There are 4 ways to turn a row about zero (a turn may also mirror it). The second row of each pair is the first, turned, with some noise. The first 36 pairs use one turn. New pairs use 2 turns, one after the other, and a turn may come again.
Known pairs, each followed by its turns in order:
|  192 |  278 |  209 |  -16 |  319 |  437 |  -90 | -277 |
|  114 | -308 |  169 | -182 |  510 |  -55 | -285 |  186 | => risop

|   36 | -353 | -167 |  216 | -387 | -165 |   -4 | -184 |
| -298 | -207 |   72 | -226 |  393 |  182 |   31 |  132 | => kana

|   81 |  303 |  -42 |  193 | -387 | -176 | -366 |  107 |
|  -18 |  101 | -208 |  450 |   17 |  397 | -116 |  178 | => risop

|  -92 |  -19 |  397 |  112 | -124 |  -66 |  135 |  120 |
|   93 |  -67 |  -34 | -270 |   99 |  206 | -279 | -139 | => sef

|   14 |  131 |  130 |  179 | -331 | -233 |  -88 |  -21 |
| -215 |  -29 | -218 |  266 | -131 |  136 |  -75 |  133 | => risop

|  375 |  -53 |  -43 |  -98 |   93 | -292 |  301 |  -85 |
|  -43 |  122 | -114 |  344 | -364 |  -47 | -118 |  165 | => nuf

|  234 |  130 |  188 |   61 | -196 | -195 |   36 |  105 |
|    6 | -223 | -222 |  136 | -214 |  151 | -128 |   50 | => risop

|  292 |   56 | -145 |   96 |   76 |   40 | -239 |   98 |
|   58 |  119 |  -89 | -255 |   65 | -128 |   92 | -240 | => kana

| -186 | -247 |  245 | -119 |    4 | -311 | -176 |  137 |
|  202 |   60 | -206 | -136 |  -84 |  234 | -237 |  303 | => sef

|  210 | -302 |  -13 |   86 |  106 |  314 | -210 |   38 |
|  -77 |    0 |  107 |  -76 | -136 |  281 |  410 |   15 | => sef

|  492 |  109 |  -11 |  133 |  305 | -471 |  353 | -414 |
|  -26 |   71 |  709 |  453 |  -85 |  -10 | -389 |  -19 | => sef

| -622 | -462 |  -54 |    6 | -287 |  -69 |  255 |  -54 |
|  506 |  142 |  270 | -328 | -106 | -453 |  240 |  -90 | => nuf

|  -42 |  167 |  -36 |  -41 | -454 | -214 | -187 | -366 |
|  279 |  218 |   -1 | -117 | -310 | -423 | -166 | -137 | => sef

| -380 |  -30 |   78 | -138 |  115 | -323 |  340 | -293 |
| -504 |  -13 |  171 | -368 | -204 |  -12 |  203 |   14 | => risop

|  402 |  339 | -215 |  102 | -246 | -466 |  175 |  326 |
|  280 | -392 | -184 | -131 |  330 | -533 |  273 |   49 | => kana

|  189 |   11 |  437 |   98 |   18 | -506 | -213 |  -74 |
|  361 | -435 | -157 | -337 | -140 |  292 |   74 |   57 | => kana

| -131 |  458 |  385 |  200 |  -10 |   21 |  595 |  211 |
| -198 | -201 |   27 | -107 |  521 |   48 | -510 | -455 | => sef

|  -89 |   81 |   80 |  533 | -179 |  -21 |   89 | -406 |
|   24 | -525 |  368 | -181 | -225 |   -1 |   13 |  114 | => nuf

|   56 | -121 |  162 | -169 |   -6 |  -67 |  192 |  121 |
|  -46 |  196 | -136 |   36 |  -68 | -223 |   78 |  104 | => nuf

|  151 |   98 |  187 |  -50 |  149 | -225 |  229 |   98 |
| -221 |  107 | -198 |   78 | -274 |  -35 |   77 |   98 | => nuf

|  193 |   38 |  361 |  377 |  305 |   85 | -304 | -240 |
|   47 | -204 |   86 |  123 |  173 | -261 | -226 |  554 | => risop

|  265 |    7 |  107 | -334 |  -39 |   67 |  549 |   -7 |
| 252 |  49 | 355 |  75 | 555 |  27 |  -5 | -97 | => sef

|  287 |  -13 |  -84 |  -36 |   35 | -196 |  546 |    7 |
|   34 | -104 |  500 |  124 |  346 |  -67 | -167 |   97 | => sef

| -175 |  146 |  312 | -111 | -476 | -212 |  246 | -175 |
|  195 | -365 |  -53 |  339 |  250 |  226 | -112 |  310 | => kana

|  151 |  379 |  148 |  201 | -470 |  -86 |  -82 | -128 |
| -305 | -430 |   31 | -137 |  -92 | -175 | -348 |  -90 | => nuf

| -234 |  -16 |  -19 |  -88 |   42 |  498 |  155 |  133 |
| -157 |  366 |  106 |  410 |  -53 |   -4 |   67 |   -3 | => kana

|  253 | -298 |   51 |  166 | -224 | -140 | -299 |   40 |
|   32 |  165 |  174 | -329 | -330 |  106 |   58 |  202 | => sef

|  -81 |   -9 |  -28 | -102 |  208 |  -42 |   80 | -212 |
| -118 |  -83 |   21 |   25 | -193 |  -15 | -249 |  -12 | => kana

|    7 | -161 | -349 |  299 |  207 |   53 |  326 |  107 |
|  157 |  -97 |   11 |   36 |   29 | -259 |  546 |  -80 | => risop

|   51 | -454 | -106 |   80 |  -95 |   31 |  -21 |   23 |
|  185 |   29 |  232 |  273 |   80 | -182 |  142 |  -36 | => nuf

| -237 | -448 |  174 |  -21 |   59 |  130 | -116 |  499 |
|  -14 |  307 |   32 |   10 |  308 | -227 |  542 | -213 | => nuf

|  -50 |  169 |  181 | -134 |  400 |   45 |   71 |  -85 |
|  114 |   17 |  -48 |  149 | -432 |  -32 | -156 | -128 | => kana

| -369 |   30 |  142 |  -65 |  343 |   89 |   78 | -287 |
|  290 |  -24 | -126 | -306 |  -29 |  220 |  206 |  285 | => nuf

| -543 |  345 |  374 | -329 |   96 | -380 |   32 |  217 |
| -433 |  -85 |  563 |  -39 | -396 |  397 | -169 |  -96 | => risop

| -391 |  -82 | -118 |   92 |  154 |  -66 |   94 | -288 |
| -208 | -100 |  384 |   27 | -125 |   29 | -289 |   31 | => kana

| -327 | -558 | -215 |  483 | -200 |  152 |  337 |  360 |
|  -79 |  166 |  -72 |  435 | -185 | -607 |  446 | -408 | => risop

New pairs. What belongs after each?
| -318 |   31 |   11 |  150 |  -14 |  -22 |  -45 |  134 |
|  153 |  -70 | -133 |  142 |  -96 |  168 |  212 |  -24 | => kana kana

| -50 | 156 |  80 | -69 | -97 | -65 |   5 |   4 |
|   46 |  -84 |  -86 |   37 |   -7 |  139 | -108 |  -55 | => sef nuf

|  -14 |  249 | -182 | -125 |    0 |  103 | -161 |   46 |
|  -26 |  133 |  -42 |  129 | -154 |   45 |   32 | -305 | => risop kana

|   68 |  226 | -524 |  232 |  -17 |   55 |  257 |   18 |
|  -20 | -417 |  369 |  265 |  264 |   39 |   93 |  -96 | => risop sef

|   85 | -291 |   60 |  231 | -353 |  226 |  252 | -270 |
| 496 | 203 | 300 |  -6 |  82 | 257 |  17 | -49 | => sef sef

|    3 |  -36 |  297 |  -87 |  -92 |  160 |  277 | -374 |
|  102 |  114 |  -92 | -207 |  -20 | -217 |  293 |  372 | => nuf kana

|  -91 | -166 |  -60 | -254 | -137 | -245 | -128 |   44 |
|  280 |   66 |  185 |   93 | -130 |  164 |  -62 | -168 | => kana risop

| -138 |   62 | -226 | -376 |    9 |   70 |  136 | -423 |
|   88 | -286 | -318 |   35 | -153 |  -61 |  269 |  371 | => sef risop

|  202 |  568 |  321 |  173 |   30 | -551 | -134 |  -73 |
|  646 |   37 |  393 |  -99 |  269 | -349 | -124 | -201 | => nuf nuf

| -177 | -317 |   72 | -106 |  305 |  230 |  211 |  107 |
|  153 | -369 | -259 |  -63 |  -89 |  180 | -191 |  179 | => risop kana

|   72 |  -49 |   -3 |  156 |    3 |  -78 |   -7 | -245 |
|   87 |   40 |  112 |   55 | -146 |   92 |  162 | -141 | => risop risop

|   57 |  -21 |  -44 | -156 |   50 | -292 |  211 |  -58 |
|  -18 |   57 | -269 |  205 |   37 |  207 |   30 |  -24 | => nuf risop

|   75 |  -64 |  -50 |   75 | -368 |  128 |  180 | -123 |
|   18 |   -6 |  300 |   -7 |  104 | -207 |  222 |   87 | => kana risop

|  -93 |  -66 | -338 |  570 | -302 | -195 |  206 |  159 |
| -339 | -410 |  395 |  224 |  192 | -270 |  187 |  -42 | => risop kana

|  237 | -209 |   74 |   -9 |   75 | -344 |  -40 |  229 |
|  144 |  -78 |  243 |  232 |   -4 |   82 | -282 | -183 | => sef risop

| -230 |  -32 |  103 | -300 |  245 | -568 |  -19 |  192 |
| -291 |   42 |  166 |  165 |  318 |  363 |   68 | -458 | => sef nuf

|  180 |  312 |  302 | -249 | -173 | -421 | -365 | -122 |
| -135 |   90 |  173 | -102 |  705 |    2 |  -47 | -269 | => risop nuf

| -203 |  318 |  358 |  118 |  169 |   96 |   -1 |  228 |
| -175 |  147 |  244 | -257 |   41 |   -6 |  113 | -446 | => nuf risop

| -133 |    5 |  342 |  160 | -244 | -426 |   86 | -130 |
|  162 |   75 |  249 | -347 |  104 | -210 |   55 | -390 | => risop nuf

|   32 |   64 |    3 |  125 | -236 | -195 | -279 |  510 |
|  265 | -451 |  -29 | -303 | -202 |  102 |   35 | -165 | => kana risop

| -153 | -278 |  194 | -219 |  326 | -208 | -258 |  372 |
|    7 |  334 |  -31 | -370 |  474 | -257 |   20 |   24 | => kana sef

| -152 |  -81 | -134 |   18 |  -22 | -426 |  141 | -162 |
|   -1 |  275 |   88 | -354 |  -58 | -210 | -158 |  -14 | => risop nuf

|  173 |  395 | -111 |  109 | -521 |  244 |  -52 | -186 |
|  165 | -482 | -154 |   26 |    6 |   23 | -517 |  164 | => sef kana

|  58 | 143 | 378 |  45 |  94 | 133 | 316 | -29 |
|   22 | -159 |  474 |   81 |  -79 | -137 |    2 |   60 | => kana nuf

|  167 | -665 |  378 | -308 |  -98 |  237 |  -46 |  -56 |
|  188 | -280 | -471 |  203 |  -64 |   53 | -371 | -483 | => risop nuf

|  119 | -284 | -529 | -302 |  103 |  416 | -150 |  283 |
| -577 |  145 |  -26 |  384 | -125 |  227 | -146 | -437 | => nuf sef

| -177 | -284 | -308 |   51 |  263 |   11 |  -81 |   -9 |
| -109 | -427 |  -14 | -111 | -150 |  224 |   20 |   -6 | => risop risop

|  108 |  -27 | -156 | -251 | -221 | -192 | -194 |  -61 |
|  318 | -163 | -143 |  -14 |   92 | -242 |  144 |   41 | => sef kana

| -109 |  -51 | -251 |  -43 |  142 |  161 |  145 |  163 |
|  -65 | -279 | -173 |  141 | -111 |   49 |  -69 |  -81 | => risop kana

| -141 | -145 |  -45 |  493 |  114 | -414 |  295 |   61 |
|   -7 |  370 |   48 | -341 |  -19 |  423 |  167 |  317 | => sef kana

|   16 |  129 |  310 |  -96 | -192 | -486 |   65 | -160 |
|  408 |  136 | -179 | -323 |  133 |  101 |  -71 | -236 | => sef kana

|  183 |  -83 |   44 |  -53 |   60 |  123 |  247 | -123 |
|    4 | -211 |    2 | -103 |   19 | -244 | -123 |   92 | => sef risop

|  -55 | -291 |  119 | -192 | -119 |  -52 | -116 |   44 |
|  -91 |  -23 |  243 |  186 |  -50 |  -82 | -204 |  154 | => nuf sef

|  -88 |  -86 |  199 |  297 | -172 | -133 |   37 |  122 |
|  237 |  199 | -186 |    0 |  -12 |   20 |  241 |  126 | => sef sef

| -143 |  -97 |   57 |  103 | -353 |   75 |  -74 | -217 |
|   30 |   82 | -356 | -228 |  -95 |  128 | -100 |  -23 | => sef risop

|  367 |  -67 |  182 | -203 |  -89 |  338 |   83 | -286 |
| -212 | -200 |  -77 |  -13 | -186 |  -18 | -124 |  557 | => sef nuf

|  363 |   40 | -145 |  -77 |    6 | -173 |  263 |  -48 |
| -256 | -167 | -245 | -104 | -108 |   27 |  318 |   39 | => sef nuf

|  -27 | -309 |  323 | -243 |  -87 |  248 |  186 |  410 |
|  360 |  260 |  152 |  -74 | -534 | -133 | -130 |  -44 | => risop sef

|    4 | -116 |  -87 |   86 | -207 |  305 | -208 | -265 |
|  -29 |    0 | -138 |  317 |   47 |   67 |  364 |   88 | => nuf nuf

| -564 |  -76 |   -4 |  432 |  116 | -175 |  123 |   86 |
|  132 |  -65 | -115 |  234 | -155 |  504 |  360 |  252 | => kana kana

|   56 | -303 |   32 | -386 | -137 |  260 |  254 | -140 |
|  405 |  -95 | -356 |   77 |  -52 |   93 | -318 |  -16 | => risop nuf

|    4 | -330 |  -77 | -355 |  151 | -146 |   29 | -144 |
|  101 |  155 |  -27 | -155 |  238 |  -57 |  -98 | -406 | => kana nuf

| -301 |  159 |  -11 |   -2 |   61 |  181 |   23 | -426 |
|  412 |   62 |  -29 | -138 | -128 |  -27 | -266 | -204 | => nuf risop

|  -22 |  382 |  -37 |  131 | -171 | -192 | -326 |  183 |
|  307 |   41 |  232 |  -92 |  194 | -176 | -342 |  209 | => sef kana

|  221 | -181 | -254 |  182 | -176 |  -56 | -183 |  140 |
| -343 |    1 |  288 |  -23 |   23 | -238 |    1 |  -34 | => risop sef

